The rows are grouped in 4 different ways at once. Each group adds its own fixed numbers to the row, and there is some noise. The rows also spread widely along 13 directions, which tell nothing about the answers.
(in the rows, 128 means zero)
Some rows, each with its group in each grouping after it:
[125 134 123 131 129 131 129 147 119 140 133 101 156 114 135 124 122 143
 115 126 146 126 115 128 140 135 130 126 139 106 128 138 136 142 125 143
 119 134 126 126 128 121] => Q665 A W Q209
[135 101 114 106  92 105 106 125 134 137 139 151 112 149 108 141 123 120
 156 148 125 145 119 118 142 124 128 171 168 120 142 121 126 101 108 123
 139 112 135 131 119 138] => Q665 A F Q190
[159  96 127 138 115 114  95 143 139 120 165 104 136 146 104 136  92 149
 167 152 142 145 103 141 156 126 146 160 193 118 150 115 149 124  86 125
 127 138 124 118 138 138] => Q703 E C Q308
[127 131 116 115 110 120 123 127 140 120 134 139 132 121  74 130 152  92
 126 121 107 130 129 110 124 105 143 119 134 144 148 113  96 119 130 111
 145 114 130 159 138 153] => Q335 V Z Q126
[146  95 135 105  97 177 132 159  83 186 146 145 132 150 170 138 143 135
  87 135 150 105 128 122  89 157  83 115 132 129 105 150 142 138 136 173
 144 131 144 108 123 174] => Q72 V W Q71
[ 98 153 136 172 112 141 142  99 141 148  93 103 125 129 154  89 170 120
 141 142 150 128 139 129 117 159 123 118 123  97 110 133 127 135 143  99
  84 152 138  78 146 156] => Q335 E Z Q448
[101 136 129 127  88 112 117 104 193 113 158 126 134 129  56 131 173 118
 142 151 144 123 143 129 125 120 130 129 136 151 155 130  44  93 119  72
 112  86 144 161 132 135] => Q72 E T Q448
[136 140 129 129 137 157 138 133  86 155 126 114 124 110 149 113 125 107
 141  99 118 118 103 125 109 139 150 114 140  84 108 128 166 158 145 127
 124 158 123 121 161 187] => Q703 E C Q126
[131 147 128 136 147 111 122 113 177  83 113 144 107 130 108 113 130 119
 161 107 100 135 126 131 125 114 146 143 137 144 149 109 116 100 111  68
 121 130 106 115 145 116] => Q335 A F Q190
[145 112 131 131 163 177 121 158 137 144 167 134 102 128 152 170 117 155
 133  92 112  87  93 130  64 142 123 132 157 140 140 122 156 129 100 114
 152 129 113 105 151 151] => Q665 E T Q209
[147 145 138 103 129 128 119  85 127 140 132 158 132 126 154 161 118 122
 129  88 140 132 133 129 137 121 109  98 119 125 103 121 135 127 130 105
 124 117 116 149 137 144] => Q703 E W Q71
[114 116 117 170 114 124 104 145  73 163 139  58 182 139 131 124 141 176
  80 145 162 150 109 103 150 117 143 118 161 116 117 132 134 187 145 220
 147 128 140 113 110  88] => Q665 A W Q308
[129 141 121 118 154 132 154 137 152 132 120 131 115 108 145 128 110 124
 128 118 126 124 132 142 121 136 112 140 106 109 121 132 163 111 123 104
 101 139 122 121 127 114] => Q335 V C Q209
[168  98 161 113  90 145 108 116 109 103 150 152 137 163 138 126 125 158
 135 112 158 111 151 186 126 128 161 113 118 117  91 152 100 128  85 110
 127 151  91 177 148 163] => Q72 E Z Q308
[119 133 123  89  88 114 116  79  96 148 117 152 139 145 108 133 152  98
 119 104 120 140 135 117 139 106 162 110 151 126  90 120  92 138 141 126
 149 125 128 158 139 151] => Q335 V Z Q190
[130 139 108 110 133 136 171 173 144  90 109 106 115 113  97  51 112 102
 108 181  96 137 128 127 123 142 132 171 150 144 157 132 152 121 116 122
 111 169 128  85 147 105] => Q703 E C Q209
[168 122 133  58  98 161 155 151  84 120 119 171 139 137 144  90 115 106
  65 133 126 113 147 138 107 140 113 123 124 152 105 151 121 130 120 145
 144 154 100 143 149 149] => Q703 A F Q209
[182  91 148 112 120 142 110 159  78 103 166 168 115 173 137 140  85 177
 125 105 134 135 148 192 148 104 168 124  80 104  99 158 151 132  86 145
 144 148  83 187 107 125] => Q335 V T Q126
[106 134 131 142 159 156 161 138 121 181 153 119 142 106 183 193 122 175
  90  75 153  88 116 131  97 145 122 127 111 100  86 157 136 142 132 158
 134  96 127 170 106  80] => Q335 A C Q71
[112 125 133 108  79 152 179 135  80 171 134  90 190 130 152 105 125 155
  64 151 186 111 140 138 135 167 152 124 152 109  56 184 102 178 134 185
 117 146 133 158 121  94] => Q335 E F Q71
[138 144 133 153 139 153 109 112 124 129 126 113 141 118 125 142 163 123
 121  88 121 109 114 107  89 124 131  89 154 154 135 105 111 150 124 119
 149 135 115 112 165 177] => Q335 E Z Q209
[128 121 113 118 105 131 152 129 121 136 102 153 111 146 134 110 140 110
  94 152 121 144 153 109 124 133 109 145 121 143 111 127 139 125 135 153
 132 134 134 110 110 103] => Q335 V T Q71
[119  97 123 151  76 110 127 123 150 116 148 133 124 149  89 156 158 150
 119 158 147 120 152 124 132 125 134 165 136 136 128 135  73 116  90 136
 134  99 127 180 102  93] => Q335 E F Q126
[163 122 117  31 125 138 174 132 158 121 117 188 134 103 141 133  97  86
  69 136 139 119 151 129 122 135  50 123 105 169 121 138 135  90 124 108
 124 123 115 148 132 106] => Q72 V Z Q209
[177 101 125  78 114 122  95 130 103 147 148 165 129 161 140 149  79 128
 122 137 135 165 122 125 161 114  93 128 155 142 127 116 176 121 116 149
 144 126 128 108 114 139] => Q703 V W Q71
[106 150 137 144 112 130 101  95  89 127  95 133 111 168 145  80 166 132
 124 115 106 145 136 126 124 117 159 114 135 113 102 122 118 148 150 127
 126 154 126  81 147 141] => Q703 A W Q190
[206  81 153 138  87 134  40 123  82 109 150 150 154 216 142 146 106 183
 112 135 163 168 139 131 160 105 106 102 167 176 132 111 133 145  88 178
 165 137  98  97 120 139] => Q703 A T Q71
[143 120 119 137 121 133 128 152 131 149 142 112 138 116 122 140 135 126
 130 137 141 126 124 124 121 135 101 134 127 118 146 129 141 117 122 135
 122 127 134 126 124 160] => Q335 V C Q209
[104 142 130 123 100 103  99  83 140 135 126 152  98 151 108 129 155 106
 178 123 112 150 141 137 139 104 143 132 112  98 126 116 108  98 141  78
 108 117 138 130 128 167] => Q703 V T Q190
[113 137 130 129 127 101  96  65 125 133 126 147 122 151 129 165 116 141
 152  82 130 154 116 124 160 101 176 135 172 104  94 100 120 146 116 114
 139 114 111 142 124  97] => Q703 A T Q448
[107 137 139 105  80 128 147 107 140 143 124 151 143 134 139 122 148 123
 110 129 153 109 157 136 132 147 125 128 117 112  94 154  77 111 127 108
 102 114 134 161 124 123] => Q703 A W Q71
[112 167 119 162 179 128 138 124 136 123  99  85 153  94 143 122 121 126
 113 104 122 149 111  97 137 112 125 114 134 129 139 106 157 154 152 146
 126 132 125  98 128  88] => Q703 A Z Q71
[125 141 124  53 120 117  83 101 151 122 144 155 141 168  86 121 126 124
  74 144 124 167 144 115 143  83  77  82 136 216 138 116 101 102 159 113
 141  90 151  93 129  92] => Q72 V Z Q71
[124 149 132  91 143 135 133  90 134 144 127 147 119 121 159 151 111 128
 120  94 134 122 130 141 119 129 116 119 127 118  91 130 139 127 130  97
 116 129 114 131 144 120] => Q703 E F Q209
[139 129 127 129 157 144 127 135 151 111 144 137 108 132 122 136 111 140
 137 109 114 127 108 130 108 122 142 135 149 146 142 114 148 127 106 104
 141 132 111 111 140 117] => Q665 E T Q448
[132 130 124  80 124 151 129 145 105 173 141 138 129 133 152 128 118 125
  90 141 138 130 130 134 110 133  75 114 110 130 121 145 156 122 153 140
 121 125 143 103 129 148] => Q703 V F Q209

New rows. What belongs after each?
[138 131 135 150 143 125  74  95 110 135 122 132  94 180 153 133 117 160
 158 114 120 170 122 136 138 114 131 121 144 125 109 106 182 135 126 121
 127 139 122  62 130 136] => Q335 E F Q71
[135 137 130 150 158 121  75 115 113  94 134 120 108 177 107 122 114 170
 131 110  97 172 124 137 144  83 166 117 142 158 132 107 153 142 114 132
 152 134 112  91 125  94] => Q335 E Z Q71
[143 108 147 156 103 155 142 155 172 115 120 126 131 151 144  91 138 138
 136 170 163 109 146 152 106 169 101 137 133 136 146 142 118 105  92  96
  91 156 122  80 136 145] => Q335 V Z Q448
[ 49 158 125 117 102 150 153 133 122 169 134 103 114 122  96  76 198 100
 112 141 100  97 132 127  68 133 166 126 117 110 114 149  72 128 180 107
 114 117 169 120 152 164] => Q703 V F Q308
[123 136 135 127  90 135 143  91  80 154  92 150 120 132 155 108 150  98
 151 104 132 127 133 127 122 146 170 140 141  66  79 128 124 150 130 127
 126 153 115 140 142 185] => Q703 A F Q448
[ 82 132 127 154 116 121  74 118 139 164 171  99 122 152  83 156 169 148
 161 126 127 142 119 125 121 102 144 116 132 116 144 122  99 116 150 120
 126  83 166 123 112 157] => Q72 V T Q71
[ 79 143  90 144 152 110 165 123 156 153 107 111 109 102 120 135 153 113
  84 145 108 145 128  81 116 114 103 154 117 138 130 109 146 130 162 155
 132 105 153 107 102  49] => Q335 V T Q308
[ 77 162 125  78 157 147 155  81 158 147 121 165  84 118 142 137 144 104
 121  65  84  87 114 122  71 130 156 126 152 132  81 126 109 117 149  60
 132 119 131 124 169 109] => Q665 E C Q190
[108 143 135 197 129 127 148 125 113 113 115  77 138 121 142 115 133 161
 149 130 149 141 142 146 150 129 175 144 103  70 104 141 136 158 116 151
 101 152 114 151 105 101] => Q703 E T Q71
[119 150 132 122 149 134 129 150 167 104 151 113 123 145 112  93 108 154
 106 165 129 148 144 156 137 117  98 118  87 156 155 151 139  98 137 102
  92 120 141  95 121  82] => Q703 E T Q71
[176 116 120 157 128 107 162 128 138  60  90 135 136 111 131 114 114 128
 110 137 141 150 160 132 156 114 130 151  94 134 125 118 144 132  83 149
 131 159  77 171 115  79] => Q335 E Z Q308
[174 114 135 122 105 134 106 128 144 112 141 139 160 137 103 126 118 114
 142 115 144 127 108 117 131 137 146 118 200 161 146 106 103 137  92 107
 146 137 100 123 159 165] => Q335 A T Q448
[115 120 129 139 104 151 142 145 137 150 142 109 147 127 120 131 148 122
 121 141 140 106 123 111 103 146 131 135 163 133 133 129 102 136 126 140
 130 125 142 122 128 143] => Q703 V T Q71
[152 102 122 146 109 119 123 142 125 120 127 134 137 138 130 137 122 142
 119 133 140 133 126 117 149 134 125 146 151 123 132 121 137 136 100 151
 137 133 112 133 118 108] => Q335 A W Q126
[130 142 118 162 150 127 121 117  92 141 107 114 109 120 154 130 141 126
 136 113 108 151 114 108 128 115 124 131 119  99 128 110 176 151 142 156
 135 144 125 103 126 145] => Q703 E W Q190
[136 141 132 141 131 117 115 107 150 122 118 120 136 127 127 125 124 123
 150 113 144 144 130 132 143 119 127 109 128 118 122 112 133 130 129  98
 107 137 118 117 139 134] => Q335 V F Q126
[124 118 114  96 127 120 143 121 128 155 147 147 103 118 138 171  99 132
 144 121 125 128 117 141 132 133 132 175 141  86 110 136 155 116 105 121
 125 115 126 161 115 120] => Q703 E F Q209
[127  94 104  76  77 102  73  97 108 222 174 161 134 159 124 213 133 132
 112 138 149 153 105  94 152 117  64 132 173 134 133 126 131 106 148 157
 157  56 170 135 104 151] => Q335 A Z Q190
[134 147 126  97 144 125 142  98  89 149 117 160 126 115 151 144 103 115
 135  53 114 134 105 135 141 122 188 124 145  81  74 126 156 159 124 125
 144 139  96 170 138 131] => Q335 A W Q448
[140 125 109 162 136 122 122 151 137 140 160  93 159  97 104 176 144 149
 101 133 149 129 116 101 130 117  88 126 125 144 170 122 125 135 116 167
 143  95 133 157 107 118] => Q335 E W Q209
[134 143 121 156 136 152 177 186 126  96  89  95 144 105 136  46 138 116
  75 178 133 131 148 115 117 144  92 131  84 138 156 143 144 136 150 156
 102 161 122  91 130 102] => Q703 A F Q126
[129 136 123 121 137 127 138 116 139 118 132 121 140 116 129 150 120 142
  99 123 137 126 129 121 124 120 117 134 144 146 121 123 120 135 112 135
 135 122 116 142 126  83] => Q703 E F Q209
[124 145 139  44 142 137  89 127 137 145 186 143 117 166 116 116  77 151
 135 131 116 143 109 185 140 110 122 101 132 138 136 161 148  90 143  62
 103 116 146  94 156 143] => Q703 E Z Q190
[132 133 115 118 186 142 176 177 169  95 140 119 112  89 126 122  84 132
 130 123 102 113 105 142 110 128 132 159 120 132 161 141 169 108 105 106
 125 139 111 133 128  81] => Q665 E Z Q190
[199 104 147  87 163 176 127 176 105 127 149 172 110 159 198 126  46 163
 127 100 130 121 110 176 112 153 114 129 129 132 112 151 214 120  92 122
 131 163  88  90 139 142] => Q335 A F Q71
[147 120 140 102 141 140 108 133  97 109 148 169 100 151 127 133 122 149
 118  84 107 128 134 161 106  93 157 123  88 127 110 140 129 119 120 125
 156 120  99 170 130 136] => Q72 A F Q308
[ 97 146 144 160 144 125  76 100 146 141 151  99 119 153 121 127 140 159
 181  83 120 125 100 152 118 118 190 115 168  98 116 116 119 131 130  72
 109 128 130  95 163 151] => Q335 A C Q308
[167 111 113 125 116 120 117 166 124 120 132 115 138 120 111 118 102 114
 146 161 129 153 114 122 155 130 108 157 152 115 177 120 165 115 103 143
 127 141 122 114 126 164] => Q703 A Z Q209
[143 127 140 132 133 133  81  94 102 149 125 143 117 170 157 152 120 147
 151  91 128 152 125 136 134 111 135 101 137 118  99 110 160 137 128 124
 136 136 120  95 132 158] => Q335 V Z Q71
[167 123 136  71  91 123 155 116 170 113 124 141 176  86 111 129 101  71
 172 113 165 107 129 149 150 154 139 126 167 104 118 129  97 108  89  64
  97 154 102 183 163 192] => Q72 V Z Q209
[161 103 109  63  94 135 137 124  93 140 151 171 133 114 100 179 125  95
  96 110 110 115 118 102 114 115 133 147 173 150 124 118 110 135 100 159
 190 109 113 202 134 159] => Q703 E Z Q209
[ 88 146 145  87 123 156 105 138 149 167 192 117 158 154 116 138 146 180
  63 128 161 103 136 150 105 123  88  80 108 170 122 177  70 102 165 115
 113  69 166 128 128  99] => Q72 A C Q71
[107 146 135 119 128 140 114 108 136 135 122  97 137 138 129  98 134 135
 132 130 137 128 119 146 125 140 140 110 162 120 110 130 125 140 137  96
 100 154 135  78 162 143] => Q72 E Z Q209
[123 139 135 140 110 128 120  98 145 143 127  99 157 132 131 123 142 133
 131 127 159 125 122 123 133 142 120 108 169 133 116 128 107 136 134 104
 105 134 134 105 154 135] => Q335 E C Q190
[134 129 117 118 103 122 170 113  96 138  92 123 161  99 142 131 127  91
 116 118 139 137 136 101 145 129 149 139 147  96  91 119 132 160 126 170
 140 147 118 172 118 129] => Q703 V Z Q71
[115 129 127  93 126 121 103 133 177 149 160 134 116 147 120 119 122 138
 121 162 145 145 131 148 135 129  68 121 107 143 153 142 136  77 153  84
  89  96 156  87 132 123] => Q72 A T Q308
[116 142  94  72 111 135 139 162 142 176 159 116 131  96  71 107 140  71
 118 164 101 126  93  99 112 148  95 133 167 145 176 131 136 108 158 107
 122 105 171 101 157 197] => Q335 E W Q209
[141 120 131 115 100 127 112 129 115 125 157 125 152 138 101 128 141 136
  90 140 142 131 135 126 130 110 123 112 132 154 132 134  96 134 123 148
 143 114 127 156 134 132] => Q703 E W Q308
[127 140 117 125 113 106 163 143 147 118 134  92 158  98  91  99 102 111
 159 146 138 142 119 143 173 143 177 154 150  88 127 146 133 131 109 113
  94 145 124 163 127 128] => Q335 E W Q71
[134 146 117  67 149 127 126 127 119 135 160 157 121 130 110 139 108 138
  62 133 129 162 141 137 140  88  79 100  66 165 132 149 146 111 158 138
 140  83 134 153 105  83] => Q72 E T Q448
[166 112 138 121 118 136 135 157 162 112 125 124 148 149 145  92  89 141
 123 168 167 142 143 150 150 153  86 131 138 146 136 140 154 105 104 114
  89 156 123  80 128 112] => Q335 V C Q71
[101 137 126 162 133 129 172 165 183  79 138  91 145  81  74 108 142 111
 175 115 103  84 108 136 106 135 210 175 165 104 170 135  65 115  84  86
 122 136 110 184 145 127] => Q703 A Z Q190
[125 141 127 151 170 146  93 129 126 161 131  92 129 123 157 125 118 127
 156 106 117 140  78 114 112 128 120 111 172 117 151  98 184 143 152 117
 124 141 137  44 165 170] => Q703 A Z Q308
[172 120 125 152 155 129 104 185 166  95 150 111 124 134 110 104  92 139
 169 153 120 152 103 143 142 128 106 143 135 142 206 122 177  96 103 102
 110 142 115  75 135 152] => Q335 A T Q190
[128 136 113 131 142 152 165 147 140 124 109 158  88 110 140 122 157 103
 101 127  93 112 139  98  78 135  90 139  87 148 142 122 147 110 134 128
 139 119 130 120 124 133] => Q665 E W Q71
[133 122 126 125 123 131 143 141 127 132 127 119 125 125 122 103 120 113
 145 124 120 124 118 139 120 136 166 146 153 105 115 126 142 133 117 116
 122 155 120 125 147 144] => Q335 V C Q308
[124 125 130 148 156 141 108 123 116 154 134 124 112 136 163 154 137 156
 115 105 138 139 129 133 110 111 103 110  89 117 112 122 162 135 148 147
 131 121 128 110 116 119] => Q72 V T Q308
[119 135 144 159 118 148 112 130 132 111 130 101 163 147 118 103 155 152
 100 130 147 119 128 121 110 124 141 108 161 160 141 126  80 146 120 133
 133 131 121 102 143 115] => Q703 A Z Q448
[157 136 123 144 145 132 127 151 140 101 135 118 124 115 124 123 122 132
 117 148 132 146 141 135 132 116  83 126  82 139 169 127 155 111 120 129
 114 131 116 123 122 133] => Q703 E T Q209
[167 118 116 119 112 128 114 160  87 104 129 112 147 133  96  92 104 113
 135 140 110 155 108 122 152 118 170 148 179 123 148 115 148 153 106 159
 150 161 106 122 144 159] => Q703 A T Q209
[117 100 137 165 138 156 128 134 105 131 143 120 121 147 140 156 143 167
 126  77 111  88 110 133  77 124 209 145 178 118  90 120 111 168  89 152
 173 145 100 147 137 112] => Q335 V Z Q308
[129 134 111  94 130 106 114  97 121 134 123 136 145 117 111 145 117 102
 125  92 116 147 104 100 146 100 159 125 176 133 114  97 128 144 135 131
 159 117 119 148 146 120] => Q665 A Z Q308
[143 117 115 114 119 101 103 119 151 112 127 146 120 150 110 146 117 138
 101 154 128 159 139 109 153 105  81 154 142 161 154 110 132  99 113 135
 133 103 129 114 109  80] => Q703 A C Q209
[161 127 134 153 140 153 119 163 102  96 131 109 131 140 124 101 131 152
 105 134 121 132 135 147 112 120 129 112 105 147 148 137 148 140 108 148
 136 158 104 112 138 146] => Q335 E Z Q209
[128 150 122 103 109 157 183 164 100 126 106 123 129 110 132  49 148  92
  79 167 118 120 150 133 104 145 105 127  83 125 131 165 133 124 157 140
 107 158 137 121 144 153] => Q703 E C Q190
